There are 5 ways to turn a row about zero (a turn may also mirror it). The second row of each pair is the first, turned, with some noise. The first 50 pairs use one turn. New pairs use 2 turns, one after the other, and a turn may come again.
Some pairs, each with its turns in order after it:
[-.08,-.09,-.04,.12,.28,.08,-.14,.09,.46]
[.30,.03,-.32,-.36,.19,-.11,.00,.00,.16] : K800

[.18,.04,.06,-.27,.12,.27,-.05,.07,.07]
[-.33,.07,.08,-.05,.14,.04,-.23,.01,-.10] : K718

[-.22,.01,.12,-.16,.07,.09,.22,-.07,.55]
[.06,-.11,-.27,-.10,.24,-.21,.42,.21,.05] : K800

[-.20,.09,.05,-.25,-.24,.05,-.09,-.13,.14]
[-.01,-.32,.13,.05,.15,-.16,-.22,-.06,-.02] : K48

[-.49,.08,.45,-.01,.01,-.07,-.04,.25,.19]
[.01,.18,-.21,.11,-.53,-.30,-.13,-.18,-.29] : K718

[-.09,.00,-.09,-.22,-.27,.29,.02,-.37,-.03]
[-.05,-.45,.14,-.24,-.05,.17,-.19,-.09,.05] : K718

[.02,-.55,-.09,-.04,-.14,-.31,-.10,.17,.19]
[.15,.09,-.17,.03,.28,.49,.15,-.23,.19] : K800

[-.04,.10,.01,.19,-.01,-.55,.13,-.03,.09]
[-.12,.45,.10,.06,.30,-.20,-.01,.17,-.13] : K48

[.32,.06,-.02,.09,.24,-.08,-.09,-.09,.14]
[-.08,.14,.06,-.11,-.22,.22,.31,-.06,-.02] : K729

[.16,.21,.04,-.09,.05,-.03,.37,.00,.01]
[.05,-.03,.02,-.05,-.15,-.07,.37,.09,.14] : K779

[-.11,.20,.27,-.01,-.02,.02,.09,.01,-.24]
[.35,-.01,-.14,.04,-.12,-.01,-.04,-.02,.22] : K779

[-.10,.08,-.27,.20,-.13,-.17,-.22,.23,.04]
[-.29,.26,-.16,.18,.16,-.14,-.14,-.04,-.01] : K779

[-.01,.17,.18,-.01,-.01,.44,.09,.08,.42]
[-.18,.11,-.09,-.09,-.23,.37,-.19,-.07,-.33] : K718

[.34,.35,.31,-.14,-.32,.11,.19,.03,-.05]
[.11,-.11,.23,.33,.07,.23,-.52,-.02,-.20] : K718

[-.17,.32,.05,.00,-.08,-.05,.30,-.09,.05]
[.09,.04,.07,.03,-.07,.02,.21,-.15,.39] : K779

[-.21,.19,-.34,.17,-.13,-.01,.01,-.10,.09]
[-.14,-.17,.10,-.05,.22,.03,.09,.14,-.37] : K48

[.00,-.04,-.18,.31,.28,.19,-.05,.03,.25]
[.03,.05,-.19,-.38,.16,-.15,-.19,-.05,.12] : K800

[.21,-.55,.02,.01,.35,-.07,.38,.30,.00]
[-.17,.20,.05,-.34,-.04,-.22,.00,-.50,.49] : K729

[-.16,.01,-.02,-.02,.55,-.20,-.02,-.15,-.33]
[.04,.28,.07,.04,-.39,.22,-.25,.26,-.26] : K48

[.30,.29,-.14,-.14,.07,-.08,.02,-.10,.03]
[.01,.02,-.32,.32,.16,.08,-.08,.08,-.13] : K48

[-.09,-.55,-.01,-.08,-.17,-.01,.26,.22,-.15]
[-.04,.07,.06,-.45,.00,.07,-.07,.14,.41] : K48

[.28,-.05,.11,.08,.12,.00,-.41,.05,.38]
[-.15,.12,.06,.27,.01,.25,.01,-.14,-.48] : K779

[.02,.28,.02,-.13,-.02,.04,.25,.13,.15]
[-.02,-.10,.10,.15,-.13,.11,-.08,.14,-.28] : K718

[-.03,-.03,-.12,-.01,-.04,.03,.00,-.05,-.30]
[.03,-.05,-.07,-.10,.01,-.07,-.14,.20,.11] : K779

[-.09,-.02,-.02,-.06,-.20,-.12,.00,.12,-.24]
[-.25,.07,-.04,-.13,.08,.00,-.17,-.10,.05] : K48

[-.43,.03,-.01,.07,-.31,-.35,-.27,-.09,.21]
[-.02,-.25,-.57,.17,.09,.11,-.16,.04,-.27] : K729

[-.03,-.09,.11,.11,.22,.26,-.29,-.32,-.10]
[-.29,-.02,-.19,-.09,.05,.06,-.02,-.39,.28] : K718

[-.08,-.01,-.15,-.43,.07,-.03,.07,-.37,.02]
[-.18,.21,-.14,.13,-.20,-.19,.36,-.20,.00] : K800

[-.06,-.09,-.37,.03,-.32,.27,.11,-.06,-.24]
[.14,-.37,-.18,-.23,.14,.18,-.10,.31,.17] : K718

[-.01,-.17,-.11,.03,-.05,.30,-.03,-.02,-.28]
[.13,.28,.09,-.04,.04,-.23,-.09,.20,.08] : K729

[.21,-.06,.08,.12,-.04,-.16,.01,-.05,-.29]
[-.02,.12,-.04,-.11,.01,.18,-.01,.11,.27] : K729

[-.06,.15,-.21,.06,.08,-.34,-.37,-.10,.10]
[-.22,.12,-.34,.26,-.04,.22,.11,.05,-.20] : K729

[.12,-.11,.32,.31,.36,.07,.10,-.07,-.23]
[-.08,-.25,.25,-.10,-.08,-.06,-.23,.09,.48] : K800

[.25,-.03,.16,-.05,.06,.03,-.09,-.09,-.15]
[-.09,.08,-.12,.18,-.26,.00,.00,-.03,.17] : K48

[-.10,.03,-.04,-.25,.29,-.10,-.16,-.13,-.01]
[.22,.05,.34,.06,.17,-.02,-.12,.13,-.11] : K779

[.01,-.07,.45,-.12,.28,.30,-.32,-.25,.39]
[.27,-.10,.37,.04,-.13,.41,-.08,-.31,-.45] : K779

[.15,-.26,.22,.00,-.04,.41,-.01,.24,.00]
[.38,.20,.25,-.05,-.15,-.24,-.15,-.16,.13] : K729

[-.16,.09,.00,.18,.07,-.17,-.03,.00,.13]
[.07,-.25,-.04,-.08,.09,-.08,.04,-.18,-.06] : K800

[.02,.01,-.24,.02,.05,.06,-.06,-.09,.39]
[.19,-.17,.14,.19,.24,.08,.20,.14,-.04] : K48

[.17,.05,.45,-.55,-.22,-.07,.14,-.06,-.19]
[.03,-.23,.37,-.12,-.07,.36,-.51,.01,.13] : K729

[.03,.00,.10,.26,-.02,-.24,.50,-.26,-.16]
[.32,-.29,-.15,.36,.18,.09,.24,-.13,-.11] : K718

[-.13,.01,.31,.07,.00,-.02,.09,.55,.24]
[.30,-.25,-.10,.24,-.11,-.11,-.03,-.45,.23] : K729

[-.20,.12,-.12,.29,.17,-.55,.55,-.04,-.40]
[.19,.35,-.19,-.45,.30,-.23,.35,.15,.50] : K779

[-.05,.01,.11,.21,.55,.20,.42,.03,-.03]
[.26,.23,.20,-.57,-.22,-.14,.22,-.13,-.04] : K779

[.00,.03,-.11,.08,.12,.03,-.19,.13,.10]
[.01,.12,-.07,.13,-.09,-.07,.08,-.07,-.04] : K729

[.00,.00,-.17,-.03,.23,-.05,.15,.05,.52]
[.10,.01,-.47,-.09,.28,-.22,.11,-.07,.08] : K800

[-.06,.25,-.30,-.35,.05,.19,.21,.12,.19]
[-.14,.17,-.47,.04,-.13,-.21,.10,.13,-.25] : K800

[-.03,.27,.01,-.02,.18,.26,-.10,.10,-.08]
[-.33,.05,-.09,.11,-.10,.11,-.16,.15,.07] : K718

[.11,.25,-.06,.34,.19,-.13,-.48,-.05,-.39]
[.20,-.08,.30,-.15,-.31,-.07,-.47,-.34,-.06] : K800

[-.15,.28,-.04,-.08,.09,-.18,.20,-.09,.01]
[.05,.06,-.06,.00,.16,-.10,-.22,.13,-.24] : K48

New pairs. What belongs after each?
[-.12,.36,-.35,.11,.02,.12,.00,.10,-.03]
[.13,-.12,-.03,-.28,-.07,-.18,-.22,.32,-.02] : K48 K779

[-.52,-.28,.17,.04,.01,.25,.04,.04,.06]
[-.30,.25,-.02,.03,.45,.08,-.17,.11,-.12] : K718 K729

[.00,-.18,.25,.21,-.01,.02,.05,.06,.11]
[-.16,-.07,-.25,.22,-.10,.05,.03,.13,-.19] : K718 K48

[-.03,-.29,.18,.43,.12,.08,-.15,-.04,.03]
[.26,-.26,.08,.24,-.15,.04,-.20,-.15,-.31] : K48 K718

[-.40,.10,.41,.06,.17,.00,.12,.11,-.02]
[.01,.17,.00,-.01,.40,.40,.09,-.27,.08] : K729 K800

[.01,-.01,.11,.15,-.12,-.29,.24,-.03,.16]
[-.12,-.18,.30,-.17,.02,.02,-.02,.08,-.14] : K729 K779

[.05,-.12,.16,-.15,-.49,-.11,.16,-.13,.05]
[-.22,.03,-.06,.32,-.26,.09,.00,-.08,.39] : K718 K48

[.05,-.05,.10,.06,.00,.06,.05,.20,.02]
[-.05,.13,.05,.18,-.01,.02,.15,.16,.05] : K718 K729

[.13,-.33,.02,-.13,-.21,.26,-.19,.11,-.33]
[-.06,.50,-.29,.10,.11,-.04,-.22,.02,.09] : K779 K729

[.09,.29,-.45,-.09,.08,-.02,-.14,-.09,.12]
[-.01,.20,-.06,.15,.16,.11,-.10,.38,.21] : K800 K779

[.00,-.06,.06,.49,.02,-.48,.00,-.01,-.08]
[.28,-.13,-.27,.13,.00,.32,-.10,.17,-.39] : K779 K48

[.05,.10,-.28,-.10,-.03,.37,.11,-.01,.03]
[-.23,.05,-.26,-.22,.00,-.12,-.15,.11,-.09] : K718 K718

[.00,.29,-.14,-.18,-.05,-.17,.53,.32,.21]
[.03,.30,.27,.09,-.10,-.21,.08,.49,-.32] : K48 K779

[.02,.01,.19,.09,.40,-.39,.11,.14,.31]
[.18,.22,-.22,-.18,-.05,.07,.16,.09,.49] : K718 K779

[.13,.14,.06,-.41,-.35,-.13,-.15,-.23,.06]
[-.30,.11,-.32,-.12,.10,-.01,-.37,-.02,.27] : K729 K718

[.04,.02,-.04,.11,.02,.25,.37,.48,-.25]
[.16,.08,-.17,-.40,-.07,.39,-.04,.17,-.34] : K800 K800

[-.04,-.01,.06,.02,.00,.27,.05,.12,.20]
[-.23,-.12,.07,.01,-.04,-.19,-.05,.07,.06] : K779 K48

[.06,.17,-.01,-.01,-.03,.08,.44,.00,-.04]
[-.04,-.03,-.37,.20,.03,-.17,.01,-.08,.07] : K800 K729

[.00,-.21,-.55,-.08,-.52,-.39,-.04,.17,.34]
[.08,.50,.50,-.39,-.17,.01,-.22,.42,-.02] : K729 K779

[.14,.10,-.14,-.06,-.17,-.14,.52,-.23,-.03]
[.03,.23,.02,-.10,.27,.46,-.07,.01,-.11] : K48 K48

[-.11,-.22,-.11,-.26,-.09,-.01,.14,.06,.12]
[.12,-.01,.10,-.09,-.24,-.10,.13,-.27,.06] : K729 K800

[.17,-.05,-.34,-.16,-.01,.18,-.01,.10,.13]
[-.14,-.14,-.02,.43,-.07,.02,.02,-.10,.11] : K729 K718

[.09,-.08,.03,.06,-.10,.03,.24,.13,-.03]
[-.10,-.06,.24,.02,.00,.00,.06,.12,-.11] : K48 K718

[-.06,-.11,-.10,-.01,.03,-.13,.02,.10,-.09]
[.08,.01,-.03,-.03,-.11,-.06,.10,.17,-.13] : K48 K800

[-.23,-.15,.08,-.32,-.03,.02,.28,.16,.26]
[.16,.03,-.17,-.39,.12,.17,.15,.25,-.07] : K800 K48

[-.16,.55,.06,-.12,.15,.07,.01,-.10,-.22]
[.13,-.07,-.06,-.04,.15,-.15,-.09,.11,.58] : K48 K718

[.12,-.12,-.22,.15,-.11,-.05,.27,-.08,-.02]
[.15,.06,-.18,-.07,-.22,.17,.08,.11,.15] : K718 K48

[-.05,-.12,-.17,-.20,-.03,-.19,-.05,-.30,.17]
[.03,.16,-.13,-.06,.05,-.13,-.06,-.31,-.26] : K48 K779

[-.01,-.24,-.03,.01,.55,-.07,-.34,-.07,-.15]
[-.03,-.17,.11,.13,-.39,.01,.49,-.03,-.27] : K718 K718

[.24,-.27,.14,.06,-.10,-.01,-.01,.21,-.30]
[-.05,.39,.15,.12,.02,-.04,.05,.20,-.27] : K718 K779

[.05,.05,.05,.02,-.13,.32,.10,.03,-.12]
[-.12,-.02,.06,.00,-.05,-.12,-.29,.06,-.18] : K718 K779

[-.13,.03,.01,.10,.09,-.19,-.02,.18,.41]
[-.28,.33,.16,-.09,.00,-.03,.13,-.15,.03] : K800 K729

[.53,.01,-.47,-.08,-.23,.23,-.03,-.17,-.17]
[-.48,.05,-.44,-.41,.19,.21,-.02,-.11,-.10] : K48 K800

[-.09,-.10,-.04,-.52,.00,-.51,-.05,-.17,-.02]
[.19,.10,-.33,.39,-.50,-.18,.11,-.07,-.10] : K48 K729

[-.44,.01,.18,.05,.07,.06,-.23,-.06,-.55]
[-.05,.00,-.04,.62,.06,.35,.10,-.25,.14] : K779 K48

[-.01,-.19,.02,.07,-.14,.43,-.01,-.17,.17]
[-.14,-.36,.18,-.08,-.13,-.08,-.09,-.06,.23] : K779 K48

[.07,-.37,.25,-.28,-.24,-.08,.22,-.39,-.02]
[-.40,-.02,.20,-.34,-.04,-.31,-.31,-.04,.10] : K729 K718

[.06,-.11,-.07,.01,-.09,-.18,.19,-.15,.06]
[-.21,.03,.11,-.01,-.09,-.10,-.15,-.06,-.13] : K729 K729

[.07,.55,-.04,.10,-.03,.00,-.11,.02,.03]
[.02,-.06,-.09,.00,.23,-.28,.31,-.22,-.28] : K779 K48

[.18,.09,-.13,.20,.24,-.04,.02,-.04,-.01]
[.02,.14,.25,-.10,-.09,-.03,.13,-.13,.17] : K800 K718

[-.23,-.02,.01,-.10,.22,.13,.38,.09,-.18]
[-.20,.16,-.19,.06,.23,-.30,-.03,.04,.30] : K718 K729

[-.30,.16,-.08,.18,.00,-.12,.00,-.10,.04]
[-.11,.17,-.05,-.11,-.26,.02,-.21,-.09,-.04] : K48 K48

[.17,-.15,.01,-.40,.00,.04,.17,.46,.14]
[.00,-.07,-.30,-.39,.38,-.02,.19,.06,.09] : K779 K779

[.04,.31,.16,-.15,.09,-.30,-.21,-.09,.27]
[-.13,-.21,.15,-.14,.06,-.27,-.36,.23,.12] : K779 K800

[-.34,.14,-.44,.05,-.19,.12,-.03,-.55,-.06]
[.26,-.29,.11,-.26,.09,-.11,.10,.16,.62] : K718 K48

[-.05,-.11,.06,.12,.27,-.07,.08,-.05,-.08]
[.24,-.10,.11,.17,.10,.12,-.06,-.03,.09] : K48 K729

[-.22,.24,.01,.05,-.03,-.16,.25,.25,.08]
[-.30,.07,.19,.14,-.21,.18,.00,.12,.09] : K48 K729

[.16,-.12,-.10,.02,-.22,-.49,-.42,.55,.27]
[.01,-.21,.03,-.38,-.16,-.72,.17,.10,.27] : K48 K800

[.12,.41,-.05,-.02,-.03,-.13,.01,.01,.36]
[-.02,.11,-.08,-.20,-.23,.13,.09,-.28,.36] : K779 K779

[.05,-.04,.04,.53,-.04,.12,-.10,.03,-.30]
[.29,-.21,.13,.26,.04,.14,-.30,-.13,-.30] : K800 K779

[-.01,-.31,-.05,-.03,.16,-.04,-.06,-.03,-.12]
[-.02,.15,-.02,-.05,.14,-.19,.16,.11,-.12] : K800 K800

[-.10,.24,.06,.07,-.15,-.07,.04,-.04,.00]
[-.04,.09,-.09,-.11,.06,.19,-.07,.05,.21] : K729 K800

[.28,-.17,.02,.15,-.02,-.01,.00,-.05,.02]
[-.14,-.13,-.18,.07,.20,-.11,-.05,.09,-.10] : K48 K800

[.32,.11,.03,.07,-.13,.42,-.12,-.53,.02]
[.04,.08,-.45,-.22,-.05,.02,-.34,-.41,.19] : K729 K48

[-.11,-.04,.12,-.04,-.28,-.12,-.07,.41,.04]
[-.08,-.03,.04,.31,-.09,.10,.38,.13,-.01] : K729 K48

[-.01,-.05,-.01,-.03,-.06,.28,.12,.12,-.04]
[-.21,-.05,.11,.02,.11,-.07,-.10,.04,.21] : K779 K48

